Every row belongs to one group in each of 4 separate groupings. Each group adds its own fixed numbers to the row, and there is some noise. The rows also spread widely along 15 directions, which tell nothing about the answers.
Some rows, each with its group in each grouping after it:
[-12 -20 -20 -11   6  36  20 -36 -63  28   9   1   9   6  16   6  23   7
  40  24  63   1   4   0  47  -3 -40 -11  28  13]
B j377 j151 S
[  4 -51 -44   2  38  45  60  -3 -11 -13  -4  40  -9 -23 -11  -1  30  30
  14  51  -4  13 -13  18 -27   1   8 -50  -6 -12]
L j805 j395 S
[-10 -35 -22  25  35 -10  42  24 -30 -15  -1  -6  29 -16 -33  11  10  -9
  24  28 -43  12 -14 -25 -66   9   7  -3   5 -33]
L j600 j330 C
[  8  -9   7   8  10  14 -17  -3   2  25   8  11  48  15  -1 -34  -1  -7
  17  14  -5  15   7 -24  -8  -7 -10  16 -16  14]
X j140 j151 C
[-10   5  10  -1  18 -20  -4  -5 -13 -21 -24 -18  12  22  17  -1   9  23
   0  16  14  -5   0 -33 -27  18  13 -10 -26 -15]
X j805 j395 Z
[ 40 -23  30  14  31 -21   0 -21 -18  29  13   7  31 -13   0  10   0   3
  32  27  36  19 -12 -37  -4  29 -19  15  -5  -6]
B j377 j330 K
[ 16 -19  11  -5  26 -11 -12  -6   7   8 -24  13  31 -32  20   4  -4  23
  -2  32  27  21  -8 -12 -20  35   9  -4 -36  -9]
X j105 j330 U
[ 23  13  14  24   9  12  25  -5  -6   7  -2  35  24  16 -15 -26  56  42
  13  12   3   7  29   5 -13   1 -19 -17 -32 -11]
X j140 j151 Z
[ -3  17   2  31  12 -29  12 -16  -7   4  32  12  19 -11 -18  15   7  26
  -1  14   3 -19  23   7 -16 -18   7 -17 -13 -45]
B j600 j395 U
[ -6 -23   6   0  26  10  18  -4 -10 -21  22 -24  28  72  10 -14  26  -5
  52  26  -1 -12  -7 -72  -1  -6 -16   6  10   9]
X j700 j151 K
[ -4  -9 -29 -14  -7  -6  30 -22 -11 -11  11  -6  13  26   9   5 -11   9
  -2  15   8 -25  -6   4 -31 -27  42  -1   5  -4]
L j105 j395 Z
[-17  11  16  18  29  32  22  16 -27  14  -6 -39  64  12  26 -23  46 -11
  66  47  19  -7   4 -25  11  22 -41   6 -12  17]
B j700 j330 C
[ -3 -32  27   0  22   8  12 -13  -4 -11   6 -62 -45 -23   9 -21  11  55
  -9   3  15 -11   1 -32   6  22  25  -9  -7 -58]
L j600 j330 Z
[  4 -17 -22  -7   9  12  -2 -30  -2  20  -6  24  24  25  -4 -29  17  10
  13  19  10  24  19   0   5  -8  -3 -21   2  18]
X j377 j395 C
[  8 -39  -2   4  -4  -8 -13 -56 -44  15  31  39 -22  -3 -29  11  -3  44
  -3  -8  16  20  -5 -13  10  -8  -6   2  18 -29]
X j377 j395 C
[ 11  -2  18 -12   1  -6 -34 -36   3  20   1  -1  26  31  21 -21   3  11
   7   4  47   0  11 -32  37   5  -3  11 -11  11]
X j377 j330 U
[ 20  -3   5   2  25 -29  32   5 -40  -1 -11 -18  34  -6   9  19   1   9
  11  13  37 -10 -16 -35 -32  35   2  19 -24 -19]
X j105 j395 K
[-55  41  -6  31   8   2  17  -8 -54  18  -6  24  26   1  -7  17   8  37
  -6  13  18 -18  28  20  -2 -22 -27 -21 -25 -18]
B j700 j330 S
[ -2 -10   3  -5  18 -20   8 -18 -29   5   5   0  52   2  10  27   8  11
  36  41  46  21  -2 -21   4  13 -24  -8  13  -3]
B j377 j330 U
[-16   3 -18  -4 -15  -4  15 -18 -51   4 -10   8  35  30 -11  -9  49  -5
  28  -2  20 -12  17  -5  15 -12 -19   6  16   2]
B j805 j330 S
[ 20 -12  19  15  13  12  29   8 -44  11   9 -39  17  18  -9 -26   9   8
  12 -16  -7 -16  -8 -51 -11   7   5  43 -11 -22]
X j600 j395 S
[-48   8 -21   3  22   5  30   2 -36  -6  15  32  41   4 -10  31 -21  41
  -9  27  37   5  13  -6 -10 -27 -28 -34 -12 -20]
B j140 j151 S
[-13 -20  38  26  29  51  -7 -31  -6  37  57   4   6  -3  20  -2 -26  38
  31  45  25   8 -11 -30  49 -24 -38  -2  -4   1]
L j700 j330 S
[ -2 -14 -24 -21   5 -18  15 -14 -34  -5 -33  16  62  45  21  16  15 -11
  43  41  24  33  -9 -28 -15   5 -20  -2  12  35]
X j105 j395 S
[  0   9  12   4  18 -15   1 -11 -17  16 -16 -38  28   4  40  12  -6  -3
  36  46  26   3 -10 -15 -12  14   7   1   0  10]
X j805 j330 U
[-24  10  -2  -5 -20 -18  21 -20 -50  19  16 -15  32   7 -19   8 -13  44
  -5  -3  14  22  15  -4  -6 -30   0   7  20 -25]
L j600 j330 C
[-12 -54 -23 -10  20  43  -1 -15 -38  13   8 -22  -6   4   2 -18 -24  -9
  12  15   6   2 -25 -37   0  -2  12  14  12   6]
B j600 j395 C
[ -6  -7  -6   5  48   0  27  -4  15 -17   5   3  12  25   3   5  -6  34
 -12  33  24   0   9 -36  -7   4  10 -43 -29 -20]
L j377 j395 U
[-24 -10  -1  25  33  -7  12  -6 -30 -37   1  23   7   9  -1  18  43  22
  14  21  18 -25  -3 -37   2  20 -28 -23 -31 -37]
L j377 j395 S
[-27  -3  -8   1  31 -46  18 -13   0  -6  -6 -25  18  41  -2  29 -28  10
   4  25  15   9  18 -45 -15 -11  13 -30  16 -14]
B j105 j330 U
[ 20  17  -2   5   1  -4  24 -19 -23  32 -26 -29  -4   4  23 -12  25   2
  14  14  25 -24  12  16  -3   8  27   7  -6   4]
B j140 j330 U
[-40 -37 -10  -2  -2  57 -10 -27 -56   1 -22 -11 -15  79   6 -25  -8  21
  14  13 -43  13 -20 -37 -19 -37  14  11  27  37]
B j377 j330 Z
[ 44 -24   7  -8  10   0  14 -27   8  25  -5  43   9  21 -15 -24   8  27
 -13  -5  17  20   7 -24   5   4  11   6 -25   2]
L j700 j330 S
[ 19   9   7  -8  11 -10   9   6  -3  17   0 -11  63  12   1 -21 -14  -5
  -4   1  32  -7   9 -26 -18   5  13  22 -27   1]
B j600 j330 Z
[  9  26  39  22   3   7   8   2 -74  29  -8 -14  36  18   5   8 -13  25
   0  -1   8   5 -15 -34 -24   5  -5  46 -29  -3]
B j805 j151 U
[ -6  14  14   0 -18 -29 -17 -30 -34  -8 -17   4  19  18  20   7  36  26
  15  12  21  -3  -5 -15  -1  14  -6  13 -18 -10]
L j600 j330 C
[ 23  10  29   7  39 -34 -10 -31  48  25 -15  -7   6  -3  20 -15  21  20
  15  38  53  20  36 -15  26  33  -7 -47 -23  -8]
B j805 j330 C
[-12  14   6   9   4 -44  -1 -15 -19 -16 -48 -12   6  39  -2  -6  60  10
   8  -5   3  -2  38 -26 -15  21  -4 -21 -14 -22]
B j105 j151 Z

New rows. What belongs after each?
[ 24   6 -33  -3 -18 -16  36 -29 -31  14 -15  45  14   6  -2  17  25  11
   9  22  15   4   6  42 -39 -12  18  -8   0   6]
L j140 j151 Z
[ -1  29  13   7 -15 -13   6   3 -18 -20  22 -22  47  53  18 -12  27  -9
  19  -3  -5 -58  -5 -26 -23 -20  20  45 -16  -9]
B j140 j151 U
[ 16 -25   2 -38 -30 -48  -1 -14 -34   9 -26 -27  40 -22   0 -11  11  11
  -2 -22  12  20   0 -10 -22  16  25  42  19 -27]
X j105 j330 S
[-11 -31 -20  16  32  17 -14 -20  -4  10 -25  48   6   7   7  13 -29   2
   1  53 -10  29 -14 -11 -35  -3   7 -28 -27  25]
L j105 j395 Z
[ -1  -5 -11  -3  20   0   6  -1 -27  10  -4  -9  30   7  17   5 -27 -12
   4  24  35 -13 -18 -35 -14   6   8  17 -25  11]
L j140 j395 K
[-15  11  -6   5 -14   0  19  -1 -48   1   3   6  59  -1  -7   5  21  20
  19  18   7   4   3   7 -24 -13 -12  11  -5  -9]
L j600 j330 Z
[ 25  -8   4 -24 -13 -18   0 -24 -50  17 -33  -5  27   8  17   8   4  17
   0   2  37  17 -13 -19  -8  24  14  32 -11   6]
B j105 j395 U
[  6   7 -13   0   3  -8  28 -29 -33  -4 -13  18   2  64   1  -2  50   9
  26   6  24 -28   8 -19   0  -1  -1  -1  -6  13]
B j700 j330 K
[-54 -42 -26 -17   4  15 -44 -24   8 -31   0  -4  -7  45   9 -37  27 -25
  13  -2  -6 -44   4 -43  27 -15  10  -1   5  -2]
B j700 j330 S
[-49  -9 -14  -6  -8 -20 -20  -4 -22 -40 -15  -7  28  15 -14 -23  64  17
  11  -9  -2 -13  25 -26   2  10 -15 -10  -5 -37]
X j600 j330 C
[-16  -7   5  19  17  -4 -41  -9  15   4 -14   0  11 -13  -5 -39  31   0
   0  13 -10  -2  29 -19   6   8  -1 -21 -33 -21]
L j805 j395 K
[  4 -22   0  -5   7   4 -23  15 -22   0 -34  -8  38  -7 -14 -51  37 -10
  -2 -13  -4   1  10 -39 -14  27   1  26 -32  -9]
B j140 j395 K
[-16 -17  -7  -6  16  12  12 -22 -40  40 -11 -29   2 -28  21  10 -39  22
   7  28  35  19  -9   2  -4   6   6  -2  10   2]
X j105 j330 C
[  3 -45 -33  19  35  -3 -21  -9  26  14 -13  33   6 -34  -7 -17   4 -39
  15  32 -24  -1   4   4 -27   9  15 -20 -11  -5]
X j600 j330 S
[-25 -21  -3   0  20  10  -6 -23  -9   8 -14 -30 -18  15   7 -27  25  14
  12   2  30  -8  24 -32  38  14  -9 -19  -1 -11]
X j105 j330 C
[ -3  -4  33   0   9  11  25 -15  11   2  52 -36  31   6  17 -10  -9  50
  22  29  19 -11   2  -9   2 -28   7   0  10 -22]
B j105 j330 Z
[  4  10  -3  40  23   4   8  -8 -34  20  22  19  26   1 -31 -13  24 -16
   9 -12  26 -38  27 -16  10   7 -26   5 -27 -23]
X j377 j395 Z
[  9 -51 -13 -25  -4 -52   3 -35 -51 -18  27  23  20 -13 -42  31  17  24
  15  -7  42  33  -5 -42   5  18 -21   5  33 -50]
B j600 j395 C
[ 19 -30 -28  -8  -5 -17  30 -25 -57  -1 -23 -19 -15  29  -4  10  24   1
  26   9 -11  10 -13 -18 -31   5  27  12  31  -4]
X j600 j395 U
[  2  10  14  21  25 -23  19   8 -26  -9 -16 -19  53  44  20  21  13  -4
  51  55 -13  15 -13 -42 -42   3  -7   5  -1  14]
B j140 j395 U
[  2 -27   0   4   1   3 -21 -39 -19  20  -3   9  -5   2  -2  -9  14  15
   9  10  10  14   6 -11  19   0   2  -2   7  -8]
L j377 j330 U
[-24   4 -15   0  19 -16  19  -5 -15   1  15  19  54 -16 -12  16  -1  31
  10  36  38  20  18   3  -9  -7 -23 -32  -4 -20]
B j140 j395 C
[  4   6  10  10  27 -27   5  -4   4   7 -31 -82 -12   5  44 -23  18 -24
  27  20  -2 -36   2 -26 -22  38  37   8 -13 -14]
X j700 j395 C
[ 12   1   7  33  32 -24  28  16 -35  -5  -4 -42  11 -14 -11  -9  61 -34
  38  -2   9 -49  13 -35 -16  41  -8  10 -13 -44]
B j805 j151 K
[-27 -33 -28  10  12   1 -10 -26 -13   4 -18 -11 -40  -7  -4  -9  17  -1
   9  16 -19 -11  13   3  -7  -7  26 -23  20 -18]
B j140 j330 U
[-18  10  33  33  35 -22  56  16 -60 -18  22 -52  -8   8 -34  24  13  68
 -11 -17  10  -9  20 -60 -14  11 -12  -7  -8 -86]
B j600 j151 U
[-31 -17  -5  -3  20  37  -2  -2   0 -20  18   9  27  12   5 -21   1  51
 -11  24  -6  -2   0 -12 -12 -20   9 -21 -21 -18]
X j377 j395 U
[-22 -10  -9 -21 -18 -18  -9 -18 -53   1 -27   7  36 -27   8  11  16  29
  -3   7  36  22   3  -1   5  13 -14   2  -8 -20]
L j105 j395 S
[ 28   4  40  -7 -19   5  11  -2 -78  19 -43 -38  12 -13   5 -25  49  44
   2 -22  17  18   0 -14 -16  41  -1  42 -20 -22]
B j805 j151 Z
[-21  -8  28  -6  12  36 -35  12 -12  14 -12 -65  30 -39  41 -49 -11  22
  -4  15   6  -3 -13 -20  -5  24  13  28 -38 -16]
X j600 j395 C
[-13  -4  26  -2 -12  13 -20 -16 -27   9 -15 -12  38   5  15 -29  36  30
  21  12   1  13   3 -12   6   7 -13  19 -12   0]
B j105 j330 C
[-66 -18 -47 -11   9  -5 -47 -23 -12  17 -33 -36 -19 -31   8 -14  -7 -24
 -23   1  23 -11  42   3  29   3  17 -39   9 -24]
L j377 j151 U
[ 37   6 -23 -18   6 -47  14 -26  55 -20 -29  18  29  75  15 -20  40  -5
   8  22   0  -5  27 -10 -27  -3  45 -27 -14  18]
X j105 j395 U
[-19 -13   4 -14 -24   1  -1 -14 -37 -23  -5  -3  13 -17  -1  -7  55  57
  -5  -5   8   2  10   2   4   6   0   0 -10 -47]
L j105 j151 U
[-13 -23 -20   3  -1 -34  -1 -18 -28 -15  34  23  -1 -26 -30  29  -7  11
 -15 -12  18 -36  -4  -7 -18  -9  22  11   3 -56]
B j140 j330 U
[ -6 -50  36   1  -7  10 -31 -16 -58 -26  61  33  15 -26 -26  20 -13  68
 -11 -15   6   1 -47 -53  -5   1 -15  52 -16 -61]
X j600 j330 U
[-18 -16  -3 -16  22  22  32  24 -26 -32  22 -17  56  16   2 -10   2  33
   8  15  21 -17 -21 -46 -25  -1  -2  15 -20 -17]
X j600 j330 K
[ 47 -26  13  32  36  -6  15  -5   3  24  15  -2  -1 -54 -18  -8  23  -3
  14  19   7  -2   4 -12  -2  32   8  -3 -22 -41]
L j805 j395 U
[-32  45  26   5  23 -44  46  42   3 -10  -8 -81  84 -19  -1 -18  38  25
  12  12  27  -2  55 -23  -1  13 -18 -25 -11 -60]
L j805 j330 S
[-10  -9 -13 -17 -20 -19 -10   0 -27 -28 -44 -32  20  32   0 -36  57  -4
  -8 -27 -15 -22  14 -33 -11  15  32  24 -17 -21]
L j105 j395 U
[ -7  -1   3  21  -7 -23   9 -21 -27 -15  -3 -21 -23  18 -26 -25  74  16
  14 -21  -5 -32  39 -14   7   2   1  -7   5 -46]
B j140 j395 Z
[-11  23   7  20  17 -14  16  -8 -24   6   5 -12  17  19  10   7  -4  12
   1   3  17 -28   6 -20 -19   2   3   6 -26 -17]
X j105 j151 C
[-13  -2 -10   1   1   3   2 -13 -33  27  -8 -15  39  36  -2  -8   2 -19
  30  18  21  21  23 -30  15 -15 -24   1  18  21]
L j140 j151 Z
[-24  -8 -29 -29 -10  -7   9 -18  -1 -30   2  25  36  33   4  -3   1  39
 -15  18   4   8   3  -4 -19 -33  20 -19  -6  -8]
L j600 j395 S
[-28  -4  19   1  12 -13 -25 -27  -2 -23  12 -26 -11 -13   9 -15  50  52
  -2  -1  47 -22  34 -22  49  21 -16 -32 -16 -60]
X j377 j395 U
